There are 8 hidden switches. A switch that is on adds its own fixed numbers to the row, and there is some noise. The rows also spread widely along 11 directions, which tell nothing about the answers.
In the rows, 128 means zero.
Known rows, each followed by its switches (1 for on, 0 for off):
[156 108 128 149 104 121  93 116 101 122 129  95 128 137 106 147 129 170
  95 129 137 169 108 110 102]
1 0 1 1 0 0 1 1
[158 187 154 103  81 159 121 161 122 139 142 156 153 173 143  99 123 146
 119 121 115 153  92 105 125]
0 1 0 0 0 0 0 0
[167 105 166 113 121 117 102 159 105 123 150 109  94 137 132 132 117 160
 121 157  77 181 124 113 114]
1 1 1 1 1 0 0 1
[159 122 138  89  57 155 111 153  90 120 175 196  71 110 148 130 132 167
 204 119  83 184  87 135 166]
1 1 0 0 1 0 0 0
[100 143 130 128 102 173 108 148  98 106 159 128 129 130 121  94  92 138
 132 161 107 204  88 118  90]
0 1 1 0 0 0 0 0
[221 198 137 103  90 124 127 173 119 164 115 156 159 183 163  99  84 185
  94 133  89 137  91 102 145]
1 0 1 1 1 0 0 1
[170  97 120 102  72 139 135 158 141 143 122 150 109 124 152 160 153 135
 171  89 123 189 125  90 127]
0 0 1 0 0 1 1 0
[182 112 113 129 107 129 132 149 115 126 147 166 114  99 130 141 118 179
 111 141  96 168  95 132 162]
1 1 1 0 0 1 1 0
[132 152 151 117  80 159  94 159  91 133 154 140 144 131 106 100 152 132
 133 106 156 252 113 104 105]
0 1 1 0 0 0 1 1
[164  94 117 108 137 134 119 186 134 146 135 159 125  83 118 137 128 126
 138 133 105 233 130 122 131]
1 0 1 0 1 1 1 0
[166 126 115 100  70 144 141 187 131 145 132 191 126 111 163 135 100 164
 159 126  82 201  86 111 169]
1 0 1 1 0 1 1 1
[146 124 113 124 125 130  93 157  76 162 134 133 100 161 132 109 114 137
 104 138  50 103 158 151 118]
1 1 1 1 0 0 0 1
[139  93 132 126 119 118 117 135  86 138 134 115  62 138 137 130 133 127
 142 137  82 140 142 132  97]
1 0 0 0 0 0 0 0
[161  98  95 125  81 145  85 114 111 142 107 108 126 158 119 158 127 139
 129  83 132 143 126  99  90]
1 0 1 0 0 1 1 0
[128 117 105 120  95 134 133 105  87 138 123 130  82 150 144 137 138 200
 145 120 114  96  98 110 131]
1 0 0 0 1 0 0 0
[140 127 153 117 132 161 113 134  81 108 171 126 122 100  72 109 123 164
 138 149 105 205 102 136 142]
1 1 1 1 0 1 0 0
[143 120 101 146  64 125  79 154 125 134 120 140 151 175 172 150 103 160
  60 120 118 140  90  96  89]
0 1 1 0 1 1 1 0
[181 114 142 113 137 148  95 158 159 140 132 125 166 133 100 147 141 100
 105 104 127 179 143 119 107]
0 1 0 1 0 1 0 0
[133 141 136 104 137 153 106 193 130 148 146 182 153 112 126 102 129 136
 111 155  87 192 108 150 143]
0 0 1 0 1 1 0 1
[134 107 134 128  76 120  99 140  92 135 129 121  92 157 152 143 121 155
 127 127  94 147 110 111 108]
1 0 0 1 0 0 1 1
[157 142 102 154 144 124 112 147  79 138 152 172 126 105 117 101 103 167
  71 167 100 159 103 165 140]
1 1 0 0 1 0 0 0
[168  97 115 124 119 153 100 116 115 116 131 112 122 109  96 141 124 126
 151 116 136 198 125 120  94]
0 0 1 0 0 1 0 0
[183 136 187 125 112 124  83 119 108 115 142  75 121 167  98 122 128 131
 106 136 131 175 109 108  74]
1 0 0 0 0 0 0 0

New rows, each followed by its switches (1 for on, 0 for off):
[126 122 104 150 125 137 155 121 101 131 119 106 117 129 134 120 122 150
 115 128 153 182 122  85  79]
0 1 0 0 0 0 0 0
[134  89 128 141  64 126 111 131 105 105 160 151  89 114 141 161 160 177
 128 130 121 159  89 124 135]
0 1 1 0 0 0 1 0
[115  86 100 104 114 146 110 169 113 146 125 126  87 129 153 136 112 140
 153 131  70 173 141 107 106]
1 1 1 0 1 0 1 1
[148 135 139  93 102 153  97 155 128 132 143 143 129 139 120 129 134 140
 147 127 110 173 106 115 129]
0 0 0 0 1 0 1 0
[128 103  65 128 136 164  92 153 144 135 131 173 162  94 108 144  96 159
 101 147  93 144  88 156 149]
1 0 1 0 1 1 1 0
[151 103  37 147  76 134 139 134 104 149  93 163 117 128 193 153  73 150
 138  99 122 166 110  90  94]
0 0 0 1 1 1 0 0
[158 126 157  83 107 131 140 180 141 133 135 126 101 150 164 129 113 190
 137 158  63 155 100  86 146]
1 1 1 0 1 0 1 1
[185 153 137 128 124 104 119 176  87 148 140 159 123 141 152 101 113 182
  68 160  80 164 117 126 149]
0 1 1 0 1 1 1 1
[114 133 157 121  97 134 124 178 141 140 144 142 136 157 145 123 149 149
  93 140 105 151  98 112 116]
1 1 1 0 0 0 0 0
[210 115 145 109 143 116 158 153 142 136 131 124 110 114 123 141 137 148
 132 145  98 158 137 115 144]
0 0 1 1 0 0 0 0
[197 128 106 141 113 146  89 144 121 106 149 145 155 102 116 132  68 140
 106 150 124 223  92 128 108]
0 1 1 1 1 0 0 0
[175 165 130 115  92 149  83 128  87 166 120 137 159 180 108 114 136 150
 112  82 128 131 123 123 124]
1 0 0 1 0 1 0 1
[122  68 117 140  61 133 114 116  91 113 150 133  82 101 123 176 165 164
 166  90 155 204 106  99 120]
1 1 0 1 0 0 1 0
[201  85 134 128  93 125  60 132 119  91 159 140  94 111 131 164  65 138
 137 165  67 175  84 152 110]
1 0 0 1 1 0 0 0
[134 128 112 116 138 142 145 170  91 169 136 146 114 118 115 106 159 118
 139 109 113 181 174 122 126]
0 1 1 1 0 0 0 0
[142 133 106 136 115 141 109 134 108 130 137 141 134 135 128 123 110 170
 100 137 123 152  94 122 115]
1 1 0 0 1 0 0 0
[116 137  93 114  95 184 120 109 103 127 129 139 147 139 104 130 123 180
 152 107 126 120  89 119 143]
0 0 1 1 0 1 0 0
[179 114 164 102  86 143  61 156 126 112 162 135 130 140 113 146 121 153
 121 130  98 192  92 119 125]
1 1 1 0 1 1 1 0
[174  92 139 127 106 119 124 166 136 127 147 163 110 106 146 159 130 167
 113 143  80 162 105 135 155]
1 1 1 1 0 1 0 1
[161  90 109 120 109 130  86 157 133 154 128 158 133 132 130 164 141 140
 109 106 100 135 127 137 129]
1 0 1 1 1 1 0 0
[125 110 160 129 111 108  96 184 117 152 141 157 105 160 165 129 148 139
  74 147  59 119 124 146 122]
1 1 0 0 0 1 0 1
[161 106 106 114  88 128 141 152 116 147 123 162 100 129 161 155 129 152
 148 108  94 137 123 109 147]
0 0 0 1 0 1 1 0
[137 102  56 132  88 141 114 125  97 157 100 140 122 141 149 146 123 158
 129  86 136 147 127  94 103]
0 0 1 0 1 1 1 0
[198 116  88 119 146 127 116 166 123 163 122 161 136 105 124 136 109 144
 114 122  99 179 145 131 149]
1 1 0 1 1 0 1 1
[140 130 165 122  95 119 120 157 111 115 151 122 103 162 163 133 102 181
 104 165  80 141  81  99 117]
1 1 0 1 1 0 0 0
[176 129 131 144 107 109 105 133  78 135 147 131 105 138 129 120 144 165
  89 130 129 162 125 123 109]
0 1 1 0 1 0 0 0
[161  99  38 134  90 154  95  77  83 145  98 124 102 147 142 151 110 168
 149  76 135  98 140 111  95]
0 1 0 0 1 0 0 1
[117 130 121 143 102 131 135 163 131 118 147 168 117 134 172 125  92 177
  83 183  70 119  63 137 138]
1 1 0 0 0 0 0 0
[134 103 112 117  98 144 115 138 111 133 123 124  87 144 154 131 117 141
 154 137  82 134 126 122 101]
0 0 1 0 0 0 0 1
[222 145 133 107 143 110 166 137 119 147 120 122 114 128 125 119 139 183
 123 137 127 151 129  97 142]
0 0 1 0 1 0 0 0
[171 113 144 120 118 127  81 153 102 135 131 104 107 144 132 121 107 113
 124 128 109 220 140 106  66]
1 1 0 0 1 0 0 1
[122 104 148 132 150 114 181 154 157 129 122 114 121 124 161 141 154 188
  85 161 115 138 106  89 129]
0 1 0 0 0 1 0 1
[169 200 153  84  78 176 113 157 123 140 140 167 162 179 141  93  94 183
 127 129  79 126  66 116 160]
1 1 0 0 0 1 0 1
[119  71 142 129 127 116 114 129  90 111 146 103  67 118 132 142 144 164
 131 156  98 160 123 122  98]
0 0 1 0 1 1 0 0
[192 119 141 118  93 120 106 130 118 115 147 130 104 149 142 147 118 194
 110 145  92 118  88 119 135]
1 1 1 0 1 0 0 0
[169  86 111 134  75 123 108 138 104  87 157 142  70 104 166 153  79 175
 142 167  79 189  82 117 119]
0 1 1 0 1 0 1 0
[190 114 119  84  76 135 119 174 135 152 115 148 103 169 195 148  94 148
 155 112  55 135 132  88 128]
0 1 1 1 1 1 0 1
[137 128 135 127  75 124  91 147 102 126 147 154 120 148 147 143 135 194
 104 142  98 129  83 129 148]
0 0 1 1 1 0 1 1
[164 100 131 136  73 130  91 110 100  96 156 126 101 133 135 164 119 189
 125 134 117 145  85 116 121]
0 1 1 1 1 0 0 0
[196 107  86 125 127 143  96 126 133 140 112 120 132 124 109 146  95 121
 127 119 109 154 129 129 105]
1 0 0 0 0 0 1 0
[186  75 102 125 134 122 148 133 173 105 122 121 116  93 141 181  91 191
 132 165 100 146  82 106 137]
1 0 1 1 1 0 0 0
[170 101  71 136 120 144 108 128  90 124 128 127 125 103 114 140  69 167
 126 130 109 199 113 106 118]
1 1 1 1 1 1 1 0
[154 109 139 148  87  88  98 210 113 135 150 179 114 136 191 141  86 138
  58 163  63 200  95 125 116]
1 1 0 1 1 1 1 0
[192 159 185  97 103 157  79 126 148  95 162 110 161 165  99 132 120 189
 102 153 117 132  63 115 133]
0 1 1 0 1 0 0 0
[104  73  82 162 123 141 131 102 115 107 133 124 110  87 116 165 133 158
 133 135 143 158 103 128 107]
0 0 0 1 0 0 0 0
[153 135 158 122 136 122 139 144 119 130 135 123 109 137 136 115 137 166
 109 167  95 133 109 126 129]
0 0 0 0 0 0 0 1
[131 121  99  81 144 155 162 166 112 169 138 174  96 110 127 115 174 162
 169 117  86 120 155 132 177]
0 1 1 0 1 0 0 0
[215 142 142 102  69 152  82 124 110 106 153 139 126 139 127 139  94 183
 153 126 109 175  85 114 141]
0 1 1 1 1 0 0 1
[122 129 159 109  87 153  45 160  66 112 177 137  93 157 132 106  93 138
 132 164  46 164 108 151 106]
0 1 1 1 1 0 0 1
[141 153 128  85 103 175 109 175 102 145 149 161 134 118 110  96 121 155
 168 118 107 229 111 111 147]
1 1 1 0 1 0 1 1
[136 167 166 119  87 107 143 207  91 164 139 171 125 166 175  97 129 179
  83 153  67 161  96 111 156]
1 0 1 1 0 1 1 1
[128  94 113 121 136 142 119 147 143 121 141 126 123 110 114 152 129 179
 110 154 102 146 100 119 139]
1 1 1 0 1 0 1 0
[174 148 137 103 123 134 115 123  72 140 139 125  93 146 114 101 123 198
 140 147  83 120 112 132 148]
1 0 1 0 1 0 0 1
[114 135 145 135 129 126  68 201 110 162 135 142 155 154 134 105 132  93
  67 143 107 202 143 137  75]
0 0 1 1 1 0 0 1
[205 161 169 110  86 137  51 125  90 130 150 126 134 177 113 114 134 149
 111 112 124 155 116 125 110]
0 1 0 0 1 0 0 1
[135  93 105 126 126 149 117 154 111 133 126 124  97 104 134 122  99 104
 157 133 102 224 139 116  79]
1 1 0 0 0 0 0 1
[158  95 116 114  81 149  78 107  95 127 140 140  98 133 108 156 154 139
 160  89 118 134 126 135 126]
0 0 0 0 0 1 1 0
[127  92  86 121 104 145 114 149  91 152 133 167 119  93 117 148 153 175
 148  88 131 200 130 117 154]
1 1 1 1 1 1 1 1
[165 103 130 115  81 132  93 186 154 152 126 184 150 120 155 160 137 121
 133  95 129 225 107 113 122]
1 0 0 1 1 1 0 1
[223 140  95 121 133 137 111 139 110 142 125 155 141 106 113 124  98 156
 126 130 113 175 125 138 145]
0 0 1 1 1 0 0 1
[169  98 122 136 100 114 126 140 132 121 132 138  95 131 155 153 129 156
 111 148  95 123 108 131 118]
0 0 1 0 0 0 0 0
[178 133 111 121 108 127 142 127  92 147 129 152  90 134 136 122 125 171
 138 128  94 111 115 135 147]
1 0 0 0 0 0 0 0
[132  61 140 146 172 102 144 138  91 119 144  99  69  86 107 142 140 152
 116 175  84 174 143 136 117]
1 0 1 1 0 1 0 0
[165 120 167 113 121 128 108 166 113 125 164 149 124 122 118 132 151 161
 111 139 102 181 116 127 146]
0 1 1 1 1 1 0 0
[215 129 200 110  98  98 117 154 125 104 161 120  96 153 152 145 124 177
 108 160  88 156  95 103 134]
0 1 0 1 1 0 0 0
[175 146 102 127  89 130 116 121  73 161 121 150 118 161 128 114 135 175
 113  99 111 100 119 131 135]
1 0 1 0 0 1 0 0
[185 122 146 120  71 107 121 182 112 134 145 176  94 137 191 133 100 150
 125 135  84 204  95 105 120]
1 1 0 0 1 1 0 0
[136  68 143 152 127 133  72 114 111  93 172 116 103  98  85 167 141 144
 106 152 110 155 106 163 116]
1 1 0 1 0 0 0 0
[168 104  85 117 117 139 121 109 104 152 119 133 100 134 125 149 154 159
 145  88 133 110 151 115 123]
0 1 0 0 1 0 0 0
[165 167 193 100 109 133  86 189 118 154 158 140 147 187 121 106 161 122
  82 130  83 128 134 133 127]
0 1 1 1 0 0 0 0
[164 108 147 126  77 124  57 139  84 131 158 132 105 158 123 145 155 132
 117 102 116 160 135 132 102]
0 1 1 1 1 0 0 0
[151  82  96 125  85 137  96 134  93 124 127 128  93 119 152 150 112 155
 146 112 113 202 125  98  99]
0 1 1 0 1 1 1 1
[114 115 153 112  77 129 101 193 111 121 163 151 100 142 164 133 109 160
 121 160  63 187  88 111 125]
1 1 1 1 1 0 1 0
[178 123  93 124 103 120 148 125  83 147 103 115  72 156 171 114  84 175
 140 141  69 113 127 105 108]
1 0 1 0 0 0 0 1
